There are 4 ways to turn a row about zero (a turn may also mirror it). The second row of each pair is the first, turned, with some noise. The first 28 pairs use one turn. New pairs use 2 turns, one after the other, and a turn may come again.
Known pairs, each followed by its turns in order:
[-24  23  36   1  26  15]
[ 33  23  24 -29   5 -19] => Q920

[ 27 -31  -4  -6   9  25]
[  3 -33  27 -21  -2  13] => Q627

[  5 -16  16  22  20 -23]
[ 29 -12   2  25  17   9] => Q627

[ 15 -27 -17  23  26  36]
[  6 -10 -21 -40 -20  34] => Q898

[ 14 -17 -24  -1 -34   0]
[-24 -25  -6  18 -13  23] => Q920

[ 28  11 -13 -10  -9  29]
[-26 -10  14 -32   8  -5] => Q627

[ 20  -5  23 -17  36  10]
[ -5  -9  14 -18  44  -3] => Q569

[ -9 -26 -34 -21  14   3]
[ 18 -10 -36  18  -6  24] => Q898

[-8 -8  9  8 18 26]
[-10   5  12 -32   4   3] => Q569

[ -3 -27 -20  24   2  -4]
[-10   9 -27  -1  -3  28] => Q920

[ 18  -6  13 -29   1  27]
[-34  -5  -9  -8  27  -2] => Q569

[  2 -34  -2  -2 -31  -3]
[ 27 -32  13  10 -15   1] => Q898

[ -1 -14  20 -36  25 -20]
[-13 -22  10  42 -14  11] => Q627

[ 2 25  3 32 -9  1]
[ 10  20  -6 -11  26 -20] => Q627

[ 23  13 -17   0  35  25]
[-17  43   6  14 -12 -20] => Q920

[ 32 -15 -27 -29  23 -36]
[ 10 -10 -57  13  -8 -32] => Q898

[ 31  -5 -23  27  27 -34]
[-21  16 -55   8  -1 -18] => Q920

[30 21 21  2 17  6]
[-19  21  -2 -23 -16 -22] => Q898

[-29 -31   9 -27  14 -22]
[  7  -9  -3  36 -37  19] => Q627

[-27   6 -35   4  -9 -13]
[ 12 -13  -4   8 -41 -15] => Q569

[ 24 -20 -18  24 -10  31]
[-18  12  -7  10 -41  23] => Q920

[ 35 -27   1  -1  15 -27]
[  8   1 -42  33  -3 -10] => Q920

[-30   8  -7  29 -16 -34]
[  1 -20  15   4  50  -6] => Q898

[-27  23  29 -20  33  26]
[-16  19  27 -29  18 -42] => Q569

[16 36 -9 -8 -3 12]
[  5   5 -32  -4  12 -24] => Q569

[  1  -8  21 -13  28   7]
[ -9  -4  24 -15  26  -4] => Q569

[ -4   5 -12 -27 -25  33]
[ 29  24  14  16 -21  19] => Q898

[ 18  19  -2 -14 -35  13]
[-26 -10 -13 -26  -1 -26] => Q627

New pairs, each followed by its turns in order:
[-25 -20  -7   5 -15 -26]
[  3 -12 -40  -2 -11  11] => Q627 Q569

[ 24 -23  -5  -2  19  12]
[  6  20 -12 -20  23 -10] => Q920 Q627

[-17  -1 -13 -29  -4  25]
[ -8   7 -16  -4 -27 -28] => Q627 Q627

[-14  29  35 -23  32  35]
[-18 -21  -2  39  34 -40] => Q920 Q627

[-17 -34  17  33  23  -4]
[  2   2   3 -40 -31 -28] => Q627 Q898

[-31 -17   9   6 -21  -1]
[-12 -15 -28 -19  14  -7] => Q627 Q627

[-30  14   7   0  34   2]
[-13 -23 -12  35   0 -17] => Q569 Q627

[-26  27 -36  27  10  10]
[ -5  46  23  15   4 -26] => Q898 Q920

[-29  19  32 -21 -31  14]
[  3   5 -59  13   6 -12] => Q627 Q627

[ 29  23   1  13 -13  -1]
[ 10 -26  27  -2   2 -15] => Q627 Q569

[-29  35 -30   0 -28 -25]
[ 29  37 -17   7  43   9] => Q627 Q898

[  4   6  -9   7  31 -17]
[-16  20 -12  11  14  18] => Q920 Q627

[-28  25   0   9   9  14]
[ -4 -32   2   1  16 -24] => Q569 Q920

[-13  29  21 -26 -14  -2]
[  9  25 -21  26  22   2] => Q569 Q627

[-17  19 -36  32   0 -29]
[ 12  47 -29 -19  12  11] => Q627 Q898

[ -1 -33  34   2 -11 -19]
[ -2 -24 -29 -11  11  32] => Q920 Q569

[-24  27  10  35  22 -28]
[ 50   9 -18 -25  13 -11] => Q627 Q569

[-31 -32  32   7 -23 -20]
[-25 -32 -22 -22  26  25] => Q920 Q569

[ -5 -20 -24  18  -9  30]
[-27  27 -15 -16 -14 -12] => Q920 Q569

[-25 -31  25 -27  -7  17]
[ 18  18  -2  12 -49 -14] => Q920 Q920

[  5   3  -6  34 -29   3]
[  7 -36  -8  11  19 -15] => Q627 Q569

[-22  -1  21  -2   0 -24]
[-20  -5 -23 -17 -17   1] => Q627 Q920

[-28  -9  25  28 -26  18]
[ 17 -17  35  16 -20 -30] => Q898 Q627

[ 27 -15  -7  34  34  -2]
[-25 -34  37 -13  -6   7] => Q569 Q627

[ -6  27 -19  31 -23 -32]
[-10   2 -10  10 -47  35] => Q920 Q627

[-23  -2   8   1 -13  -3]
[ 20  13  -4 -10 -10   2] => Q898 Q920

[ 10 -30   8  -8 -28 -16]
[ -5  22   1 -31 -21  13] => Q569 Q569

[-30  -9  22  28 -29 -24]
[-14 -17 -29 -18  41  18] => Q627 Q627

[29 26 -3 -5 33 16]
[ -6   0 -50  13  -9 -10] => Q569 Q898

[-8 13 -1  6 25 25]
[-28 -10  -6  19 -13   6] => Q569 Q627

[-13  11 -23  29   1 -25]
[  0   3 -32  19  14  25] => Q569 Q569

[-11  -4 -26 -30  22 -28]
[13 25 22 20 20 30] => Q920 Q627

[ 20  -5  17  29  21 -27]
[-23   0 -32 -15  13  29] => Q920 Q627

[ 24  12  -2 -32  28  12]
[-19  27 -33 -21   4  -1] => Q898 Q627

[ 34 -13   0 -34  -3   8]
[ -6 -34   9  24 -11  26] => Q627 Q898

[-23 -15 -27 -15  23 -26]
[ -1 -43  18   4 -22 -13] => Q569 Q898

[ 17  -7 -34  36  -1  -1]
[-25  -4  13  36 -25  12] => Q569 Q920

[  9 -33  33  -5  34  22]
[ -3 -26  30  -5   5  47] => Q898 Q920

